There are 2 nested groupings, the coarsest first. Each group lies inside one group of the grouping before and may be the whole of it. The rows also spread widely along 3 directions, which tell nothing about the answers.
Some rows, each with its group in each grouping after it:
[ -3  -1   9  40  -5 -44 -22 -10  -7 -12  -4  20   6 -25  21 -11]
Z916 Z657
[  3  51  28   1 -16  -1  -3  18 -13 -11 -36 -29 -13 -33 -32  -4]
Z262 Z180
[ -4   3   7   0   6   0   0   8   4 -47 -35  -3 -20 -20  -8 -15]
Z632 Z699
[  3   2  28  38 -26 -23 -60   4  -3 -35 -35  14  -4 -50 -24  -5]
Z916 Z625
[-24 -39   5  12  35   0  29  -3 -10  -8  26  33  13  -2  -7  11]
Z262 Z991
[ -5  -3  26  38 -11 -44 -45  -4  -1 -19 -21  28  12 -42  -2  -6]
Z916 Z474
[ -7  28  12   8  -4  -1   6  -2   6 -36 -48 -12 -30 -40  -9 -15]
Z632 Z515
[ -6 -31 -24  12  38 -24  19 -19  -1 -24   0  34   4   0  36 -16]
Z632 Z97
[ -3   7  18  14  -8 -16  -7  -3  -4 -20 -20  -3 -10   1 -18 -15]
Z916 Z657
[-16  19  24   2 -14  11   6   5  12 -46 -59 -10 -35 -40 -19  -9]
Z632 Z515
[ -4  16  36  41 -35 -23 -58   4   6 -24 -41   5 -14 -44 -13  -7]
Z916 Z657
[-12 -12  22  -3  10 -27  15  -4   0  -9  -4   7  12   4 -24 -16]
Z916 Z474
[ -8  18  18 -26  13  22  42  11 -13  -6 -11 -27  -9  13 -46  -9]
Z262 Z180
[ -8  22  31  26 -34 -19 -35  13   3 -25 -41  -8 -20 -25 -31 -10]
Z916 Z657

New rows. What belongs after each?
[ -2  43  37  24 -36 -17 -31  12   7 -33 -48 -12 -19 -40 -27 -12]
Z916 Z657
[-18 -57  23   4  11  26 -31  32  -9 -25 -25  20   2 -21 -34  23]
Z262 Z180
[ -8   2  17  -2  -3   6   4   5   1 -34 -27 -15 -11  -7 -59  -8]
Z916 Z625
[ -7  16  29 -12 -15  11  -3  10   1 -37 -33 -28 -17 -14 -64 -10]
Z916 Z625
[-20 -25   5  36  12 -10 -24  -6  -3 -39 -32  38  -5 -48  23  -4]
Z632 Z515
[-11  36  32  -1 -12  16  -3  24   0 -24 -29 -11 -17 -37 -47   0]
Z262 Z991
[ 13  63  17  -1  -5  -9  41 -12 -25   1  -2 -35  -8 -11  -5 -19]
Z262 Z180
[-10  16  10 -10  21   5  35  -2 -20  -3  -1 -17   1   5 -17  -8]
Z262 Z180
[ -9  42  35  23 -25   4 -21  20   0 -25 -30  -6 -16 -55 -34   3]
Z262 Z991
[ -2 -18  29  35 -24  -7 -67  12   3 -42 -42  18  -2 -51 -34   0]
Z916 Z625
[-13  -7  12  43  11 -20 -12  -2 -18  -9  11  38   4 -40  12  10]
Z262 Z991
[-10 -28  24  28 -20  -1 -66  17   2 -42 -43  16  -4 -45 -45   5]
Z916 Z625
[  5  15  -5  13  14 -18   4 -15   3 -29 -23  11 -12 -22  23 -24]
Z632 Z97
[  5  41  21   5  -4 -15   7   5 -20  -4 -15 -20  -8 -30 -11 -13]
Z262 Z180
[  7  34  34   5 -17  15 -18  23 -11 -21 -43 -30 -16 -32 -42   0]
Z262 Z180
[ -7   4  23  -1   7  14  14   8 -14  -7 -14 -14   0 -12 -26  -4]
Z262 Z180
[-17 -13  22 -11   2   2  17   6   4 -20 -21 -12 -16  12 -40 -12]
Z916 Z657
[-24 -57  16  28   2  -7 -33  14  -1 -20 -15  35   1  -4  -8   8]
Z916 Z657
[  3  14  18  37 -11 -39 -26 -17 -13 -23  -9  12  10 -36   5 -12]
Z916 Z625
[-25 -41  -9  22  47 -21  26 -28 -11 -20   2  42  -4  -4  32  -8]
Z632 Z515
[  4  31  20  25  -4 -18 -14   1 -21  -4 -14  -3   1 -39   2   1]
Z262 Z180
[-22 -22  11   7  17   1   2  -5   5 -37 -34  11 -19 -20  -4  -3]
Z632 Z515
[ -1  -2  -5  19  16 -21   5 -14 -12 -34  -7  14  -6 -20  34 -21]
Z632 Z699
[  0  34  30 -10 -14  20   0  24  -6 -23 -36 -37 -18 -22 -47  -6]
Z262 Z180
[ -3   4   9  43  -7 -53 -22 -15  -8 -14   1  22   7 -24  26 -12]
Z916 Z657
[-19 -34  19  11  -6   3 -24  12   8 -22 -24  17  -8   0 -32   3]
Z916 Z657
[  5  24 -10   1  20 -31  30 -24 -14 -31  -3   2  -7  -6  34 -29]
Z632 Z699
[  2  44  41   9 -27 -26 -14  13  10 -27 -40 -23 -18 -30 -42 -21]
Z916 Z474
[  4  47  19  11 -10 -36  16 -16  -6 -12 -11 -23 -14  -1  -5 -26]
Z916 Z657
[ -7 -18  12  -1   7   1   3  -8  -7 -26 -16  -3  -1   3 -47 -10]
Z916 Z625
[ -4  25  19  -3  -2  -8  22  -8  -7 -26  -9 -19  -5   0 -42 -19]
Z916 Z625
[-25 -22  16  16   9   5  -7  11  -7 -20  -8  27  -1 -28 -22   8]
Z262 Z991
[-33 -48  -1  12  43  -9  19 -14  -6 -20 -10  33  -2  -4  16  -4]
Z632 Z515
[ -2  22  15  31  -8 -46 -10 -16  -9 -12  -5   6   3 -23  17 -22]
Z916 Z657
[ 14  59  -1   4   1 -29  20 -19  -3 -24 -29 -16 -16 -24  20 -28]
Z632 Z97
[-10  10  31 -14 -16  13   1  13   6 -36 -41 -29 -19  -5 -80 -12]
Z916 Z625
[-19 -47  23  11  15  24 -27  24 -17 -16 -16  14   3 -21 -27  14]
Z262 Z180
[  1   2  16  43  -3 -61 -33 -15  -8 -14  -7  26  15 -39  17 -10]
Z916 Z474
[-16  -5  32   9 -20   7 -25  21  14 -30 -43  -6 -17 -15 -48  -3]
Z916 Z657
[-10   5  35   5 -11  21 -29  27 -10 -21 -42  -6 -10 -34 -37  11]
Z262 Z180
[-13 -39 -11  -4  37  -9  21 -13  -8 -33  -5  20   0   0  10  -6]
Z632 Z699
[-15 -38  12  11  21   5  -1   9 -18  -6   0  21  10 -10  -9   4]
Z262 Z180
[ -7   6  13 -31  25  13  57  -2 -18   0   4 -25  -9  21 -30  -6]
Z262 Z180
[ -2  12  12  -1   0   7 -18  13  13 -42 -55  -8 -26 -23 -16  -9]
Z632 Z97
[-15   6   8  38  12 -27  -6  -7 -18  -7  16  35  11 -36  18   2]
Z262 Z991
[ -7  36  25   4  -1   4   9   7  -4 -16 -10  -8  -8 -26 -31  -2]
Z262 Z991
[-13   2  21  16   2   5  -6  12  -5 -17 -10  16  -1 -29 -24   8]
Z262 Z991
[ -7 -19  22  27   1   4 -34  17 -16 -17 -20  18   4 -42  -8  13]
Z262 Z180
[ -7   1  17   8  13  -8  11   0 -21  -1  -3  -4   6 -13  -8  -2]
Z262 Z180
